The rows are grouped in 4 different ways at once. Each group adds its own fixed numbers to the row, and there is some noise. The rows also spread widely along 9 directions, which tell nothing about the answers.
In the rows, zero is written as 128.
Known rows, each followed by its group in each grouping:
[128 142  70 127 113 120 132 172 128 130 118 113 112 118 138 156 140 112
 111 132 126 134 126 116 101]
K_547 K_406 (1) M
[103 128 106 154 106 141 117 137 126 163  95 119 143 129 130 150 109 103
 160 112 122 122 157 115 118]
K_547 K_471 (1) F
[179 113 130  95 154 179 208 112 128 141 110 154 100  92 108 150 119 176
 126 142 144 189 172 138 121]
K_913 K_275 (0) F
[124 141 146 112 154 162 124  72 123 149 137 137 175 151 155 114 131 143
 135 122 103 139 156 145 114]
K_625 K_471 (2) X
[119 132 151 135 114 130 164 122 124 118 140 151 114 112 129 155 156 165
 130 143 137 140 126 107 129]
K_928 K_275 (3) W
[148 196 108 105 127 172 130 110  85 135 127 124  86 114 163 131 169 145
 104 138 123 135 129 107 106]
K_913 K_406 (2) X
[181 138 121 109 125 164 143 135 160 141 127 155 127 133 134 136 122 142
 134 125 120 148 145 122 122]
K_625 K_275 (0) M
[128 181 157 156  88 135  77 102 116 131 132 136 106 148 150 142 118 132
 161 116 135  89 127  83 135]
K_928 K_406 (3) W
[123 121 113 159 100  74  77 234 214 148 121 148 188 150 150 161  85  59
 143 121 137 101  77 123 115]
K_625 K_406 (0) F
[153 192 123  67 157 145 118  64 115  99 157 120 125 121 142 172 142 170
 104 129 131 132 136 122  92]
K_547 K_471 (1) M
[123 161 155 143  96 137 131  92 130 132 135 146 116 122 140 182  96 132
 156 122 153 124 166  83 127]
K_625 K_471 (0) M
[175 172 122  94 103 202 123 121 120 206  83 138 153 128 165 142 153 116
 135 119 138 133 162 110 108]
K_913 K_471 (2) M
[130 185 204 133  97 180 168  65 106 180  98 118 127 105 179 132 114 112
  94  79 159 106 217  78 136]
K_625 K_275 (2) F
[142 164 114 114 131 153 106 121 126 147 129 133 132 139 137 141 139 130
 148 143 114 127 105 112 106]
K_913 K_275 (2) F
[115 149 110 136 112 145 140 129 106 131 122 125 105 117 119 156 139 133
 128 147 129 147 132 107 108]
K_928 K_275 (2) W
[195 175  88  45 140 167 112  87 136 135 134 119 134 121 115 200  86 149
 123 125 152 146 163 126  83]
K_547 K_471 (2) W
[ 92 194 153 121 127  85  90 105  99 111 157 118 159 117 176 174 156 125
  96 136 145  99 105 106 107]
K_625 K_406 (0) W
[146 169 139 123 101 139  89 129 166 137 140 153 137 146 129 179 119 134
 156 137 147 123 106  94 103]
K_928 K_471 (2) M
[155 215 138  83 146 146 101  81 107  99 174 124 102 124 154 158 169 168
  95 149 132 133 101 108  93]
K_928 K_406 (2) X
[109 185  92 131 134 132  83 123  86 133 120 116 120 140 165 115 179 123
 127 135  99 111  90 118 108]
K_913 K_406 (1) M
[135  73 112 132 139 129 169 160 173 145 116 143 149 123  93 173 119 145
 166 161 137 181 123 153 110]
K_928 K_275 (1) F
[144 164 133 100 137 175 150  66  88 149 110 126 128 116 138 158 159 158
 144 141 131 149 161 115 113]
K_913 K_275 (1) M
[118 169 154 149  84 143 139 145 146 139 132 150 125 130 168 127 151 112
 108 106 128 112 131  81 128]
K_625 K_275 (2) M
[ 52 137 127 160 153 140 162  73  48 123 114 106 111 107 147  84 163 140
 105 141  99 129 158 121 128]
K_913 K_275 (2) M
[ 93 106 163 149 144 131 155 129 154 122 134 165 144 140 139 114 140 153
 147 127 117 144 122 138 139]
K_913 K_275 (1) X
[123 124 127 130 114 166 153 127 118 176 116 157 163 131 143 148 200 160
 173 143 120 157 145 123 110]
K_547 K_471 (1) M
[111 101 134 177 122 145 127 146 155 137 109 146 123 152 111 115  81 123
 168 122 112 130 150 126 142]
K_928 K_275 (0) X
[144 156 108 139 121 175 107 126 103 156 111 123 134 158 173  62 176 120
 132 117  62 115 124 126 130]
K_625 K_275 (3) X
[113  82 126 137 140 124 147 161 184 138 126 157 163 135 118 156  89 128
 152 139 133 156 131 140 118]
K_913 K_275 (2) X

New rows. What belongs after each?
[147 180 123 119 124 184 138  64  49 145 109 110  73 107 137 122 163 156
 133 134 113 133 157 102 118]
K_928 K_471 (3) F
[ 99 177 137 132 118 135 104 127  89 154 136 133 155 127 178 147 197 131
 139 151 127 118  98 100 105]
K_913 K_406 (2) X
[135 139 127 128 103 135 129 180 176 153 119 160 149 129 150 150 144 112
 121 127 137 134 101 105 115]
K_913 K_275 (2) M
[ 85  58 148 153 147  85 150 179 178 148 112 156 197 118 140 168  85 109
 141 131 162 143 140 161 129]
K_913 K_406 (0) X
[155 197 115 101 122 155  91  86 126 122 130 122 108 139 137 157  99 129
 124 123 132 110 130  95 110]
K_913 K_275 (2) M
[143 164 147 124 119 150 108 161 169 146 143 157 157 150 153 128 164 133
 130 133 116 132  90 114 108]
K_928 K_275 (2) X
[101 124 145 141 128 132 126 120 133 128 135 157 138 135 142 137 128 144
 155 135 122 130 116 125 131]
K_913 K_471 (3) X
[150 177 133 105 132 178 142  86  98 144 122 127 109 115 143 141 145 149
 126 133 125 136 138 107 110]
K_913 K_275 (2) F
[127 137 141 105 167 146 137  78 121 124 128 121 147 129 121 124 114 156
 107 132 121 142 152 148 114]
K_928 K_275 (2) W
[ 76 113 142 179  93  99 165 158 125 128 133 141 108  99 149 155 133 126
 131 123 149 119 134  93 134]
K_547 K_406 (3) F
[137 166  66  94 128 152 147 140 100 123 131 120  95 105 129 146 164 139
  92 137 116 154 131 124  92]
K_547 K_471 (2) W
[104 197 135 140 114 147 109  87  89 124 139 116 101 124 160 125 133 120
 110 120 116 102 136  90 115]
K_625 K_471 (2) F
[136 135 145  83 141 126 159 129 165 127 153 146 158 103 133 214 119 149
 121 152 172 162 121 121  92]
K_913 K_275 (2) X
[ 91  95 158 154 116 108 153 157 182 143 138 158 189 134 142 159 109 118
 143 132 137 146 135 130 119]
K_625 K_275 (2) X
[103 115 111 114 159 143 183 103  97 121 138 120 131  99 130 141 151 161
 105 148 118 169 160 139 103]
K_547 K_275 (2) X
[100 132 162 142 140 138 161  82 138  86 150 148  78 121 119 137  71 162
 125 119 139 138 159 112 137]
K_913 K_275 (2) X
[160 103  99 131 111 183 192 103  87 171 104 133 109 109 138 146 131 154
 172 147 129 174 203 129 131]
K_625 K_406 (3) X
[ 85 110 138 147 148 120 159 123 125 107 159 144 138 121 118 145 159 165
 139 166 118 163 107 129 108]
K_928 K_275 (2) X
[ 99 175 128 140 112 131 139 113  85 116 144 137 108 112 154 149 186 144
 117 145 123 132 120  91 114]
K_625 K_471 (0) M
[ 90 162 140 143 120 126 141 108 113 108 144 138 121 122 154 133 166 140
 114 132 119 131 126 110 116]
K_625 K_471 (1) M
[151 173 144 106 126 150 117 107 129 148 116 135 141 126 155 140 116 123
 107 106 131 115 158 119 121]
K_625 K_471 (0) W
[217 193  80  64 136 182 115 120 138 137 130 121 103 138 156 130 116 130
  90 119 116 142 144 130  97]
K_625 K_406 (2) X
[131 158 136  96 145 145 101  53  97 160 135 115 192 135 132 193 148 149
 169 169 141 140 135 115  92]
K_928 K_275 (2) M
[115 156 138  94 155 141 204  54  67  81 162 119  78  77 134 150 165 198
  74 136 134 153 164 113 121]
K_547 K_275 (3) W
[ 95  96 119 175 112 111 127 171 200 113 127 145 121 157 123 109  35  86
 128 100 110 120 144 126 135]
K_625 K_275 (2) X
[147 171  67 117 112 135  99 119 112 137 120  99 114 125 142 167  91  94
 127 141 128 119 146 104  96]
K_625 K_406 (2) M
[115 147 108 140 137 133 106  90 107 123 128 120 120 126 116 164  82 134
 160 126 125 119 153 110 116]
K_547 K_471 (0) F
[110 142  94 105 173 143 108  92  84 148 123  97 179 126 145 112 142 123
 109 133  92 130 139 155  93]
K_547 K_471 (2) F
[134 187 102 114 154 177 100  38  69 115 141 106  96 153 143  95 120 153
 131 129  76 126 151 125 109]
K_625 K_471 (2) X
[116 125 102 120 142 135 149 157 138 140 125 123 150 122 149 124 146 119
  93 124 111 140 135 138 103]
K_547 K_275 (2) X
[136 154 107 114 130 137 121 140 133 150 122 119 155 139 168 145 147 110
 125 129 122 134 131 134 106]
K_625 K_406 (1) X
[128 150 137 124 119 137 126 130 160 124 142 145 127 135 135 142 109 140
 118 109 132 126 136 106 118]
K_547 K_275 (2) W
[141 159 113 137 113 161 113  80 132  97 152 154  67 148  96 157  83 164
 187 145 121 133 129  86 120]
K_913 K_275 (2) M
[121 137 152 150 105 136  97  93 138 148 127 145 156 143 129 176  72 121
 201 126 143 113 152 100 125]
K_625 K_471 (0) F
[104 141 155 138 126 138 143 116 135 127 138 140 121 117 132 162 114 141
 122 132 147 140 149 112 117]
K_928 K_471 (2) X
[103 118 137 135 141 147 162 121 105 171  81 127 150 103 145 151 105 109
 126 119 149 140 189 128 128]
K_913 K_471 (0) X
[ 71 127 173 176  89 117 151 112 122 110 137 160  97 115 130 157 114 153
 162 123 152 120 143  76 150]
K_913 K_275 (3) W
[ 98 150 194 148  91 132 152 117 138 154 141 153 150 112 145 191 162 146
 144 140 174 132 138  74 117]
K_928 K_275 (2) M
[154 203 110  98 105 162 121  88  78 155 126 111 125 116 168 182 186 138
 135 151 137 134 143  93  98]
K_625 K_406 (1) M
[ 58  96 138 203  74  85 108 214 206 135 129 170 168 158 137 166  94  86
 188 122 132 121  99 104 133]
K_625 K_471 (1) X
[151 145 109 112  96 147 126 147 119 184  94 124 155 113 161 198 132 108
 156 141 161 131 146 104 111]
K_913 K_406 (3) X
[130 145 125 108 138 138 149 147 146 111 121 147 104 116 130 142 130 145
  96 121 137 146 120 131 117]
K_913 K_471 (1) W
[102 137 158 150 126 155 122  84 119 144 135 151 131 141 130 129 114 153
 179 134 119 126 136 106 130]
K_913 K_275 (2) F
[154 122 143 161 105 169 147 116 167 128 118 159  57 145 108 124  39 148
 167 108 136 141 190 111 145]
K_928 K_406 (2) X
[144 189 105 134 100 153 100 108 138 111 152 135  83 148 133 151  95 127
 153 131 110 127 129  83 111]
K_625 K_275 (2) X
[127 153 183  96 157 130 148  64 132 105 172 153 144 116 133 166 156 190
 114 154 150 151 128 126 105]
K_928 K_471 (2) M
[152 120 101 141  68 168 182 153 137 174  90 144 113 110 127 198 135 122
 173 142 151 167 178  88 118]
K_625 K_275 (1) M
[135 184 141 106 129 164 135  88 106 123 137 147 102 118 152 136 153 161
 109 127 131 134 134 101 113]
K_913 K_471 (2) M
[146 152 103  97 152 139 129 104 106 135 131 113 133 116 136 155 148 144
 111 156 135 147 133 133  94]
K_928 K_406 (2) M
[113 145 147 128 145 135 146  99 111 121 112 130 117 115 132 133 101 134
 107 115 139 125 161 122 136]
K_913 K_275 (0) W
[ 97 165 162  96 152 125 149  93 104 135 137 128 168 100 166 188 180 153
 106 140 158 143 124 125 100]
K_913 K_471 (1) X
[ 98 191 115 153  72 120  85 129 108 113 141 134  93 128 148 161 138 122
 140 113 126  85 110  61 124]
K_547 K_471 (3) W
[149 153 160 129 107 191 153  78 129 145 130 157  98 137 131 123 112 171
 150 102 129 133 192  97 136]
K_547 K_275 (2) W
[135 141 113 128 112 158 136 140 137 139 150 151 138 143 140 146 164 143
 153 151 105 159 116 113 109]
K_625 K_275 (2) X
[113 122  73 133 134 150 164 128  96 135  78 102  94 111 121 130 117 114
 115 131 112 145 162 131 121]
K_913 K_275 (1) M
[ 97 120 145 162 101 116 156 194 195 110 150 170 113 127 141 130 121 131
 112 107 132 136 115 101 130]
K_547 K_275 (2) X
[120 122 102 147 118 126 117 138 146 109 126 130 110 145 118 116  80 125
 137 104 104 113 139 119 134]
K_547 K_275 (3) W
[ 89 106 119 171 107 129 134 182 119 178  87 145 161 122 132 138 158 104
 150 139 128 137 136 125 122]
K_928 K_471 (0) W
[111  64  99 156 102  99 163 164 154 145 118 141 158 122 130 176  94 113
 169 152 148 149 147 135 127]
K_625 K_406 (3) M
[ 66 135 116 143 129  99 140 112 102 104 142 120 136 108 137 176 148 141
 125 142 136 133 131 112 106]
K_547 K_471 (1) M
[146 129 117 122 120 122 142 158 146 130 134 144 134 124 162 127 155 133
 110 132 119 135 116 130 123]
K_625 K_406 (3) M
[153 167  96 133  95 178 105 103 126 157  97 124  96 142 137 126  71  96
 143 104 112 115 178  99 119]
K_625 K_471 (2) M
[119  89 134 143 146 145 129 131 158 157 112 152 184 146 136 121  90 128
 156 107 114 134 167 152 129]
K_547 K_471 (0) X
[155 170 116 108 110 128 111 131 136 154 130 121 154 128 154 193 133 112
 145 137 151 131 124 117  97]
K_625 K_406 (1) F
[114 155 145 103 137 146 135  94 103 144 146 158 164 125 151 170 221 181
 160 169 131 153  98 120 104]
K_913 K_471 (1) M
[101  94  66 117 165  95 166 138 108  89 143 113 130 110 115 119 139 138
  97 161  90 161 111 169 110]
K_625 K_275 (3) W
[ 98 130 103 130 150 125 129  87 110  98 145 130 106 129 108 149 107 152
 149 156 115 143 124 122 113]
K_913 K_275 (2) M
[122 163 108 108 130 131 117  96 114 106 168 131 133 133 129 173 151 159
 146 155 122 136 111  99  94]
K_547 K_275 (2) M
[ 72  98 171 121 142  99 236 136 128 120 143 142 134  63 145 170 140 157
  53 121 189 163 189 133 118]
K_547 K_406 (2) W
[153 135 120 120 124 174 130 140 171 148 103 155 114 142 127 128  75 121
 135 104 127 137 155 128 125]
K_913 K_471 (2) X
[ 86 159 163 148 105 121 161 127 135  97 152 161  75 103 128 176 116 146
 119 129 161 133 119  81 118]
K_913 K_471 (2) F
[172 170 123 112 120 169 137 108 125 119 134 138  82 120 112 177 126 161
 148 148 134 147 136  95 112]
K_928 K_275 (0) X
[144 133 134 101 126 129 169 123 134 129 135 139 120  98 116 206 110 153
 123 152 185 163 164 121 100]
K_928 K_406 (2) W
[134 135 112 141  98 137  84 142 149 165 117 137 169 156 153 152  94  93
 178 119 115 110 129 115 125]
K_625 K_471 (3) X
[101 131 115 156 141 149 121  91 105 128 130 120 118 148 126  91 104 133
 146 117  88 120 156 124 130]
K_547 K_275 (2) F
[138 116  79 134 116 171 141 141 112 177 102 124 133 129 136 134 119 123
 160 133 119 154 176 128 113]
K_547 K_406 (2) X
[195 194 102  55 147 188 111  85 125 128 151 134 118 134 140 154 138 166
 119 126 115 144 137 123  87]
K_547 K_471 (2) X
[150 175 153  77 164 169 143  46  79 117 151 122 121 111 148 148 183 192
 112 148 127 150 141 128 105]
K_928 K_471 (3) X
[139 120 123 121 142 113 160 143 187  79 171 173  88 137 119 120  84 158
 101 125 126 153 127 143 126]
K_625 K_406 (2) W
[134 130  70 128 155 125 120 132 114 111 128 109  95 131 108 124 106 124
 122 153 102 145 110 146 100]
K_928 K_406 (2) F
[121 151 114 131 120 131 114 131 129 119 136 145 125 139 134 145 123 128
 132 131 119 126 123 118 118]
K_625 K_471 (0) W
[104 113 115 158 104 135 150 136 114 140 118 133 125 121 143 121 150 131
 135 123 110 127 145 108 132]
K_547 K_275 (3) M
[110 136  92 159  80 157 161 163 132 145 106 141  78 111 126 163 105 116
 141 118 140 142 168  86 116]
K_547 K_471 (2) X
[111 116 101 118 185 128 144 116  89 108 140 125 128 131 152  70 176 161
 104 150  75 144 107 175 122]
K_913 K_406 (3) X
[101 160 170 168  93 159 175 131 100 142 119 143  91 104 146 138 200 152
 127 133 138 139 131  76 131]
K_928 K_275 (1) F
[196 172 115  87 120 189 130 121 160 151 134 144 127 147 146 131 126 137
 125 120 109 146 143 120 104]
K_625 K_275 (2) X
[114 169 104 147 103 123  83 144 143 123 133 129 112 145 132 169 102 108
 156 109 123 104 110  93 109]
K_547 K_471 (1) F
[150 172  67 133 109 141  85 145 133 127 126 112  78 142 130 131  81 100
 130 110 112 105 125  98 107]
K_547 K_406 (2) F
[101 142 140 134 157 128  94 112 155 118 131 128 151 151 149 101  82 113
 109 107 106 108 124 140 127]
K_913 K_275 (2) X
[119 152 151 149 112 158 156  90 107 122 122 152  83 112 127 149 123 161
 150 133 140 135 158  87 140]
K_913 K_275 (0) M
[ 83 117 160 133 170 128 131  50 125  98 153 139 133 136 116 151  63 163
 154 131 132 138 161 140 127]
K_913 K_471 (2) X
[172 158  99  73 164 139 133 100 142 116 127 105 121 122 148 123  85 116
  58 113 127 134 162 158 103]
K_625 K_406 (2) M
[121 148 187 147 127 129 124 107 188  96 156 161 101 153 136 111  83 153
 126  82 121 107 133 105 142]
K_547 K_275 (1) F
[153 136 115 141  93 176 163 146 150 154 105 143  81 123 121 132  92 125
 136 102 129 139 174  95 126]
K_547 K_275 (2) F
[138 113 101 130 126 156 134  91 114 156 104 129 122 128 115 161  77 134
 176 144 141 147 181 127 119]
K_913 K_406 (2) M
[128 153 129 132  93 137 137 159 157 151 113 150 138 129 160 147 149 110
 118 113 133 128 130 107 122]
K_625 K_471 (1) M
[145 174 141 103 118 167 121  97 114 156 123 138 136 128 138 156 148 146
 135 131 143 138 148 108 106]
K_928 K_471 (2) W
[165 178 127 130 103 168  80 109 129 170 102 121 132 157 150 159 112 119
 176 123 136 115 145 103 116]
K_928 K_406 (1) X
[105 180 130 132 158 119  81 106 125  54 173 163  82 157 130  87 141 168
 116 128  84 108  65 125 125]
K_913 K_471 (0) W
